Every row belongs to one group in each of 4 separate groupings. Each group adds its own fixed numbers to the row, and there is some noise. The rows also spread widely along 15 directions, which tell nothing about the answers.
In the rows, 128 means zero.
Known rows, each followed by its group in each grouping:
[ 89 157 175 114 110  99 138  98 144 106 113 154 116  95 153 123 120 143
 119 164  93  94  69 125 138 138 132  86 127 124 158 156 151 134 153 132
 119  92]  U q288 Bula q14
[149 135 169 162 128 117 113  82 178 127 136 125 149 114 126 132  93 106
 135 166 116 132 139 126 100 104 142  96 108 149 146 186 111 143 152  87
 126 147]  T q288 gadas q207
[113 129  90 147 106 153 114  60 159 147 120 148 106 119 159 123 156 150
 144 145 115 123 105 154 136 105 126 121 130 127 144 100 111 163 125  69
 145 134]  B q979 Bula q19
[123 185 177 144 164  90 153  49 129  89 199 134 167 146 128 180 121 126
 144 144  98 104  63  88 120 118 215  85 116 163 200 117 158 104 136 112
  64  84]  B q554 gadas q207
[111 150 127 171  96 152 113 165 112 151 144 160 111 130 156 146 102 140
 120 124 124  99 127 129 170 112 108 142 117 137  67 120  92 158 123  61
 105 154]  T q707 gepu q19
[128 152 125  90 139 170 100 131 135  88 110 183 142 174  74 137 149 143
 117 126 110 153 182 142 102  97 135 153 137 145  61 115 173 130 146 146
 135  66]  U q707 gepu q778
[140 148  80 154  90 153 110 138 152 113 127 150 124 132 141 112 114 138
 122  78  96  72 142 125 157  87 137 150 117 141  89 108  74 124 120  97
 117 132]  U q348 Bula q778
[115 168  94 136 107 129 109  93 150 129 123 140 109 129 144  90 128 150
 119 137 118  87 121 160 119  94 120 153 137 141 121 133 136 127 143 130
 149  97]  T q979 Bula q14
[ 22 204 118 109  81  82 133 167 110 136 133 124  37 147 210  87 169 182
 111 103  54  99  74 149 150 124 101 115 174 173  98 166 132 166 126 119
 138  86]  U q554 gadas q778
[139 120 190 172  66 139  88  98 163  91 177  88 124 153 143 139 154 139
 184  79  95 119 135 111 127 116 147  98  86 208 102 166  92 124  95 127
 158 139]  T q348 Bula q19
[116 108 166 141  88 142 126  79 189  82 131 146 103 114 108  77 125 139
 104  82 112  54  65 137 159 133 115  86 151  72 129  98 101 117 113 132
 106 122]  U q348 Bula q14
[ 85 139 146 112 120 135 124 138 148 120 109 180 106 143 159 155 153 166
 154 134  80 131 120 126 157 122 151 108 124 141 107 107 128 156 134  95
 118 111]  B q348 gadas q19
[114 123 162 118 104 145 193 132 140 137 130 198  84  98 126 143 194 123
  75 103 102  71  62  86 172 106  82 109 131  67  73 108 113 187  95  78
 110 121]  T q288 gepu q19
[125 128 124 135 124 160 141  87 140 154 138 150  86 129 111 158 188 104
 119 144 160 125 106 134 172 104  96 169 118 107  69  81 141 170 108  75
 149 150]  T q554 Bula q19
[143 135 130 119 170 147 134 143 128 147 131 177 171 109 106 161  66 136
 131 175 122  75 116 128 122 143 150 148 110  93 124 117 170 132 159 139
  75 126]  U q707 gepu q19
[103 171 105 133 120 117 131 131 132 128 134 144 101 149 139 134 162 157
 117 111 117 102 115 137 155  86 132 143 146 156 109 105 142 155 127 109
 101 118]  B q979 gadas q778
[153 168  88 130 126 160 144  34 128 143 165 155 111 128 134 100 158 108
  84 114  99 103  93 120  90 101  96 143 109 105 118 120 119 122 120 126
 164  44]  T q348 gadas q14
[119 148 150  96 130 134 158 117 129 107 138 172 107 123 125 136 153 109
  95 123  97  96  82  99 155 125 133 125 116 102  85 117 133 133 128 108
 130  89]  U q288 Bula q19
[114 128 171  99 137 127 128 108 146 129 106 163 131 100 125 141 122 132
 134 186 126 103  86 130 142 143 126 128 117 110 126 131 186 136 165 157
 130 106]  T q707 Bula q14
[154 130 170 131 117 160 147  74 154  93 190 149 129 152 104 144 174 120
 130  73  83  93  70  87 138 116 165 115  95 123 106  91 121 110  89 135
 134  82]  T q554 gadas q14
[109 147 122 110 133 113 148 118 169 117 124 153 119 120 146 119 142 147
 117 121  75  85  81 118 144 105 153  90 157 114 144 125 128 149 141 107
 100 109]  T q288 gadas q778
[132  70 158 109 140 189 144 104 167 116 158 167 115 129 124 108 143 130
 107  71  75  83  46 110 137 151 120  68 155  49  90 105  91 163 102  89
 113 120]  T q979 gepu q19
[161  95 123 149 143 173 113  85 157 143 142 147 175 109 135 147  91 149
 162 140  96  88  99 139 104 145 148  87 120 106 173 127 129 144 136 111
  96 146]  T q707 Bula q19
[112 158 102 117 157 164 113 160 139 121 135 164 122 201 128 154 153 157
 137  98  82 151 190 158 108  85 132 129 159 152  65 130 125 162 130  71
 128  98]  T q348 gadas q14
[ 81 127 192  69 135 101 108 170 186 105  99 146 109 128 144  81  95 154
 142 149  70  95 109 135 123 151 145 116 138 130  99 177 161 121 168 186
 140  97]  B q348 gadas q14
[105 170 115  75 131 202 124 127 107 123 126 244 111 155 118 125 156 151
  91 126  70 129 138 135 105  95 121 152 114 115  56 103 144 137 135 114
 148  32]  B q707 gepu q778
[164 100 166 186 119 140 150  53 156 112 124 164 142 102 113 155 141  93
  84 103 147 121  86  85 160  98 107  62 139  93 144 106  72 176 113  28
  62 165]  B q979 gadas q207
[110 131 124 140 110 118  75  92 134  91  96 113 116 123 149 110 104 130
 123 121 140 152 103 128 170 149 117 101 147 138 121 113 125 124 158 137
 106 112]  U q348 gadas q778
[153 114 117 140 156 147 120 142 149 140 120 135 167 134  95 166 125 175
 157 132 137  82 143 161 111 128 123 126 156 126 147 123 192 161 136 157
  68 160]  T q707 Bula q19
[170  98 106 146 139 138  95  88 141 130 114 110 165  85 124 127  71 130
 146 145 158  85  87 131 143 165 136 137 108 107 157 110 158 118 158 178
  96 148]  U q979 Bula q19
[113 149  90 107 142 137 166 138 127 121 135 178 132 120 164 112 115 168
  97  83  49  37  60 124 122 127 139  90 165  86 145 124 113 147 132 109
  82  82]  U q979 Bula q14
[ 93 122 123 100 129 134 114 151 182 145  92 141 100 118 136 116 142 161
 152 157 112  92 131 168 143 115 110 142 149 123 105 138 161 164 152 140
 138 154]  T q348 Bula q778
[141 125 125 113 103 148  99 112 126 105  66 174 129 106 111 113 128 144
 106 129 130 128 150 118 114 136  74 146 116 120  90 133 157 134 146 191
 133  79]  U q348 gepu q19
[110 147 136 149  99 137  98  79 170 108 119 144 120 138 138 113 136 133
 130 133 104 142 152 134 117  86 118 104 139 158 111 152  94 151 132  82
 142 114]  T q348 gepu q778

New rows, each followed by its group in each grouping:
[149 142  93 121 134 136 127  80 148 138 110 112 109 135 109 101 169 105
  85 127 137 149 133 147  93 107  66 140 157 112  99 150 151 163 131 126
 159  95]  U q288 gadas q14
[142 152  89 169  93 105 118  80 151 144 107  89 130 106 143 120 161 146
 133 142 142 123 134 139  96  92  79 132 142 163 157 164 151 169 129 142
 138 120]  T q288 gepu q14
[146 153 124 161 106 130 118  78 136 111 148 113 121 128 107 119 149 120
 103 104 152 103 119 120 126  95  92 139 135 146 109 130 134 133 117 146
 112 107]  T q348 gepu q778
[134 135 101 106 130 166  98 138 134 147 116 152 126 136 105 132 140 165
 150 151 128 122 161 160 101 125 115 190  98 138  83 123 194 139 139 189
 156 103]  U q979 gepu q19
[140 122 125  89 173 126 163 147 134 128 124 161 152 115 125 158 119  89
 104 146 117  94  77  68 165 131 147 145 137  86  72 101 140 148 155 103
 101 111]  T q707 gepu q19
[ 90 177 112 151 131 112 115 159 137  92 128 137 125 176 105 130 115 161
 109 112 143 109 151 162 147  93 134 131 196 140 101 109 145 145 145  89
  59 133]  U q707 gepu q207
[113 170 117 116 129 136 110 135  76 119 137 133 119 144 148 132 132 139
 110 120 117 144 119 122 112 136 101 147 123 160  85 154 163 141 150 156
 132  67]  U q979 gepu q207
[ 98 159 100 123 149 131 129  87 139 142 122 139 120 126 131 125 144 164
 120 154 123 106 111 165 101 115  93 117 175 117 156 133 176 164 147 140
  96  97]  T q348 gepu q778
[125 144 138 127 147 170 105  88  94  99 150 167 125 153 132 128 116 146
  97  85 107 135 101 135 109 156 105  82 149 111 117 113 133 126 128 133
  84  63]  B q348 gadas q19
[172 180  36 152 155 135 126  51 122 142 153 128 184 105 135 125  88 133
 119 143 115  80 103 125  84  98 159 145 119 133 201 114 145 107 151 142
  86  76]  B q288 gepu q778
[ 67 170 166 127 117 165  86 168 103 146 179 127  77 164 152  84 105 189
 116 112  83 115 140 213  58 144  67 103 154 150  89 225 160 156 131 148
 133 100]  T q288 gepu q207
[150 156  91  70 196 162 157 125 128 161 117 204 142 141  95 149 137 119
 101 167  90 117 158 132  72 110 122 179 119 100  81 139 185 153 148 134
 141  75]  U q554 gadas q19
[113 199  75 146 129 100 108 127 126 132 118 131 131 143 159 112  83 138
 116 141 101 115 151 141 113 102 140 158 139 168 120 154 122 127 157 104
 124  95]  U q554 gadas q14
[136 140 130 118 161 150 132  48 188  96 174 127 136 182  79 147 191 124
 144 117 108 146 119 146 111  80 183 104 150 133 138  84 153 133 116  91
 124 101]  B q288 gadas q778
[118 109 146 156 109 127  98 108 169 132 124 108 113 111 133 126 114 113
 148 160 163 128 104 129 177 120 128 144 114 130  99 117 122 147 151 101
 135 177]  T q979 gepu q207
[ 47 185 136 159  78 103  96 132 133 137 159  96  66 161 201  89 126 175
 134 116  88 118  94 176 141 121 114  97 169 176 120 159 106 150 130  76
 134 120]  B q707 gadas q14
[144 153  80 146 132 124 128 128 141 138 117 137 142 141 149 134 135 162
 132 105  90 103 156 129  93  99 115 117 152 156 134 157 126 163 129 119
 102 114]  T q348 gadas q19
[125 135 105 176 128 109 121  70 153 107 115 101 138 142 116 168 155 124
 134 133 169 154 141 129 153 100 113 104 174 141 136  97 121 172 124  59
  83 153]  U q348 gepu q19
[142 133 114 167 122 143 113  84 137 124 150 103 135 139 132 152 149 111
 132 111 137 141 126 113 135 100 105 116 136 153 108 129 107 162 119  86
 116 134]  T q348 gepu q778
[136 130 103 148 109 126 130 120 121 135 119 119 130 116 154 133 147 145
 124  97 111 105 102 102 122 126  91 119 149 142 120 143 129 173 115 134
 107 120]  T q554 gepu q19
[103 103 119 106 120 168  88 132 152  96 107 142 116 151 137 140 159 165
 163 100 109 149 117 135 169 133 134 115 144 131  89  81 139 148 135 136
 126 114]  T q348 gepu q778
[105 146 127 126 102 151 113  82 119 124 113 158  97 130 142 133 190 157
 116 121 117 139 113 147 126 106  84 106 145 150 117 134 152 174 128 118
 137  94]  T q979 Bula q778
[128  93 142 141 122 157  71 149 163  96  61 136 120 140  78 121 114 128
 115 122 184 168 194 162 147 122  63 136 167 112  56 128 138 168 149 118
 104 171]  U q348 gepu q207
[109 115 161  94  94 171 146 153 167 118 114 189 102 144 120 133 206 170
 137  93  57 103 127 132 115 103 117 112 126 126  84 139 139 172 107 120
 153 111]  U q707 Bula q207
[119 168 137 148  98  99 121  89 129  86  55 188 133 131 128 176 177 141
 116 142 132 174 162  96 153  79 117 115 137 175 122 116 140 164 141  98
 112  88]  T q554 gadas q14
[112 128 122 133 100  97  87 137 176 111 115  64 133 146 142 131 143 157
 201 135 107 137 145 129 126 126 157 151 127 202 117 151 155 144 133 163
 155 146]  U q554 gepu q19
[130 129  71  79 172 142 175 144 161 112 109 182 132 163 145 134 177 131
 102  73  45 106 116  87 125  96 143 100 188  92  82 108  97 173 128  65
 112  81]  T q348 gadas q19
[130 146  82 145 129 131 125 121 140 143 135  98 121 136 155 116 140 145
 122 104 108 101 118 156 109 108  96 111 172 136 133 159 127 169 129  99
 122 127]  T q288 Bula q14
[122 115 158 153 124 113 113 100 156 130 122  93 124 119 107 155 156 146
 153 155 171 132 115 149 137 131  98 113 150 138 139 132 186 169 130 147
 101 162]  T q288 gepu q19
[ 93 167 106 121 141 108 120 122 159 114 130 113  98 161 123 115 138 117
 121 137 144 110 121 152 165  99 134 167 171 137  81 108 145 137 145  95
 135 127]  T q554 Bula q14
[ 97 165 140 107 152 110 101 108 135 112 103 150 132 133 154 117  77  94
 109 184 107 162 130 113 125 125 134 132 142 142  84 165 122 135 185  86
 151  82]  T q554 gepu q14
[129 144  88 171 122 192  75  53  98 166 121 156 121 121 155 140 103 126
 109 161 137 177 153 180  99 116  68 109 121 140 129 152 104 175 147  43
 137 127]  U q979 Bula q778
[ 64 212  79 133 125 116 131 172 117 174 146 156 106 156 199 142 122 183
 148 159  65  95 148 162 112  80 144 157 134 181 109 165 126 172 146  67
 139 105]  T q979 gepu q14
[107 152  70  99 138 128 126 115 144 131 111 124 111 144 154 132 179 149
 145 136 105 134 115 150 133 107 129 142 155 139 119 116 163 159 148 116
 156  94]  T q288 Bula q14
[103 127 139 167  81 132 147 105 125 125 176 112 103 120 182  99 128 144
  96  56  69  68  30 105 136 148  96  46 171 105 135 143  60 166  92  68
  87 123]  U q707 gepu q19
[ 84 173 152 112 128 118 128 121 162 105 137 156 108 150  98 101 134 151
 101 141 122  86 114 154 131  96 129 129 177 121 102 125 163 132 145 131
 101 102]  T q707 gepu q778
[131 123 123 123 135 147 141  91 124 115  98 182 126 107 127 151 158 136
  98 123 124 118  92 119 147 126 100  88 151  90 133 103 143 169 135 100
  90 107]  T q288 Bula q19
[170 119 158 157 132 157 121 131 115  90 167 119 171 166 114 197 146 115
 143  70 124 129 125  91 150 114 147 105 124 163  87 115 120 142 113  93
  95 129]  T q707 Bula q14
[124  98 126 115 113 143  86 120 156  91  88 124 126 134 142 104 137 147
 143  89 101 137 117 124 137 145 122 103 160 140 104 126 125 145 134 138
 132 120]  B q554 Bula q19
[123 136 119 140 103 152  80 117 146 133 154 103 123 148 146  92 114 151
 150 120  98 119 133 155  90 131 119 135 130 158  96 161 129 132 133 144
 160 114]  T q707 gepu q19
[ 89 198 123 160 108 108 127  57 160 139 132 178 133 121 139 127 102 158
 135 211 102 100 138 161  97  84 157 124 125 145 176 138 130 136 150  67
 118 106]  U q707 gepu q19
[112 165 165 135 117 123 119  87 142 137 134 148 122 123 132 160 145 125
 155 189 125 132 135 131 124  98 144 155  82 178 127 146 161 141 142 114
 151 123]  B q554 Bula q207
[100 147 136 138 100 118 134 107 157 130 173  79  83 169 137 123 206 135
 138 101 112 132  94 142 131 107 117 124 147 156  99 132 139 161 106 101
 153 130]  U q707 gadas q207
[145 119  98  80 186 147 160 118 158 127 149 135 148 166 133 151 170  92
 126 120  76 142 118  83 107 101 157 129 153 123  63 133 116 172 133  63
 158  96]  T q979 gepu q19
[143  86 154 108 128 198  55  82 181  89  73 214 176 106 105 124  63 162
 177 166  99 143 152 140 121 148 174 117  74 102 137  91 138  91 172 169
 138  85]  B q348 gepu q14
[168 110  67 151 128 211 102  62 138 143 124 181 166 105 131 122  90 159
 133 114  91 102 120 148  88 136 115 113 102  78 163  99 108 129 129 126
 115  90]  U q348 gepu q14
[132 154  98 103 165 114 159 139 141 131 128 117 142 156 136 150 171 126
 127 113  89 106 128 113 102  94 127 140 169 155 106 153 152 174 125 107
 124 107]  B q554 Bula q14
[155 152  86  91 173 143 141  61 126  83  90 183 154 154  83 141 179  97
  77 124 131 170 147  88 102  92 113 139 173 111  82 100 157 153 143 112
 125  40]  T q554 gepu q19
[160 109  83 106 118 153 115 153 154 116  68 176 132 120 143 118 128 121
 117  97  92 122 151  85 152 112 120 152 116 117  54 115  94 142 144 125
 146 107]  T q348 gadas q19
[126 117 172 155 134 194 129 143 130 132 206 166 130 163 129 173 121 152
 146  84  83  91 108 131 137 125 152  92 109 122  85 114  93 156  93  57
  97 148]  T q979 gepu q19
[ 79 162 116 127 105 141 140 123 152 127 149 150  71 166 148 117 176 122
 104 110 106 110 101 145 177  82 120 135 163 120  55  97  93 158 119  29
 153 122]  T q707 Bula q14
[110 125 134  83 155 120 159  94 162 100 112 146 110 132 128 132 185 107
 113 130 114 122  76 102 153 118 125 111 163  98 105 111 149 155 148 108
 130  96]  T q348 Bula q207
[115 146 128 128 141 144 100 115  95 100 133 134 118 169 134 146 145 145
 113  94 138 163 110 137 147 135 114 113 158 145  94  99 155 143 135 126
 102  84]  B q979 gadas q14
[102 134 168  78 145 139 113 120 169 120 138 129 108 155 120 122 150 112
 141 160  93 142 133 145 112 115 141 141 122 154  64 169 154 145 150 118
 186 114]  U q979 Bula q778
[121 125 136 134 114 151 117 131 150 116 149 127 117 137 134 136 145 135
 146 110 112 120 104 122 154 116 142 127 115 130  95 116 125 142 128 112
 131 131]  T q288 gepu q207
[175 169  93 157 194 207 102 167  51 155 199 159 172 178 114 191  55 130
 117 101 128 105 190 157  88 122 117 165 103 149  70 139 135 129 127  94
  69 119]  B q348 Bula q19
[133 126  89 157 102 175 130 116 144 159 138 145  86 118 124 108 148 106
  84  94 140  91 104 131 168  91  68 160 142  92  56  97  85 174 100  67
 131 157]  T q554 gepu q778
[116 162 138 145 149 165 131 123 120 139 147 179 120 153 132 157 115 123
 102 132 111 115 152 150 119  96 100 115 139 123  86 148 106 161 131  43
 113 119]  T q348 Bula q14
[139 105 105 122 106 140 117 114 183 118 124 127 120 127 149 105 144 147
 156  91  82  91  95 112 147 130 150 124 119 119 111 105 108 128 125 146
 146 121]  T q348 gadas q19
[140 146 119 110 141 113 132  70 123  77 131 129 161 144 145 146 147 103
 120 110  89 146  92  75 123 128 160  91 146 152 125 127 122 130 147 100
 123  64]  U q707 Bula q19
[112 122 140 158  92 164 100  70 129 111 120 190 106 100 140 127 114 153
 120 127 140  95  71 140 190 139 127 104 112  92 134  64 114 127 134 102
  99 126]  T q979 Bula q19
[126 155  92 148 142 148 114 177  95 158 134 153 137 104 158 152  66 168
 134 134 126  62 105 160 152 138 127 144 116 118 140 127 157 139 159 135
  64 148]  T q288 Bula q207
[133 147 133 133 144 118 147 106  96 123 153 124 141 127 153 200 143  94
 133 140 135 127  72  80 183 126 153 137  98 148 108 100 134 146 138  84
 116 115]  U q979 Bula q14
[ 97 187  67 112 147 135  89 143 106 117 131 132 125 186 166 127 131 178
 153 110  80 154 149 158 104 114 158 148 151 185 117 129 161 132 151 136
 125  72]  B q554 gadas q207
[111 135 121 124 125 110 119  97 131  99  96 119 120 127 149 131 153 125
 118 116 127 137  89 110 158 128 111 111 169 142 122 119 137 158 139 109
 117 106]  B q554 Bula q14
[127 120 125 171  97 104 126  67 150 111 131  76 127 107 138 128 154 129
 125  98 136 110  64 104 149 126 104  86 165 141 163 122 120 167 110 119
  88 145]  U q554 gepu q778
[110 135 166 138 125 145 128 100 133 121 125 158 106 129 115 148 156 133
 113 132 136 122 109 140 139 119  92 109 144 121 114 131 151 169 125 101
 107 134]  T q554 Bula q207
[139 137  64 104 152 159 132 106 115  98 127 145 127 148 157 113 141 107
  83  65  88 130  84 106 146 121 120 101 174  94  84 101  90 144 138  70
 126  69]  T q288 Bula q14
[108 110 176 112 116 140 109 110 161 106  68 177 103 103  90 107 139 129
  91 148 150 126 116 134 152 126  72 123 160  96  86 126 162 163 144 148
 114 124]  T q554 gepu q778
[127 116 128 105 149 120 132 103 174 106 110 120 138 150 123 141 162 126
 143 122  94 146 113 116 124 125 143 106 160 131 120 124 145 160 135 114
 132 111]  U q554 gadas q14
[ 91 146 133 126 116 119 141 108 142 122 133 127  98 135 162 125 163 123
 115 120 101 125  92 112 144 110 105 110 154 133  99 131 108 165 125  81
 134 101]  B q348 gepu q14
[ 95 161 124 149 100 150  99  62 122 137 146 149  85 133 157 108 143 153
 122 141 126 138  92 164 131 119 113 122 116 137 137 113 134 136 135 109
 138  98]  B q979 gadas q207
[133 172  75 127 142 158 141 133 105 147 123 197 122 144 139 129 120 134
  81 108  78 107 147 128 100 103 105 144 137 117  85 136 109 157 126  79
 113  86]  U q554 gadas q19
[179 144 107 143 137 115 116  81 146 113  79 164 204  85 110 158  94 145
 144 176 127 110 156 101  89 107 149 129 104 146 185 147 171 130 167 176
  89  94]  T q288 gepu q19
[176  72 101  66 167 164 132 109 165 155  79 143 167 102 113 159 177 121
 164 171 113 151 120  98 101 134 121 167  98 110 102 128 198 172 157 189
 185  99]  T q979 gepu q14
[106 145 152 135 114 140 108 186 120 108  79 194 121 147 130 135 116 164
  92 100 108 125 164 140 140 111  85  98 173 134  73 148 125 172 143  97
  80 116]  T q707 gadas q14
[114 183  55  80 135 138 102  90  83 122 127 118  99 138 155 108 157 116
 110 135 127 143 100 128 133 136 108 196 111 151  81 109 181 104 162 192
 178  30]  U q348 Bula q778
[179 137  60 111 166 122 127  88 187 124  92 139 177 122 112  86  83 103
 107 136  86  98 147 112  71 100 147 148 147 109 133 153 120 123 161 131
 137  90]  U q554 gadas q14
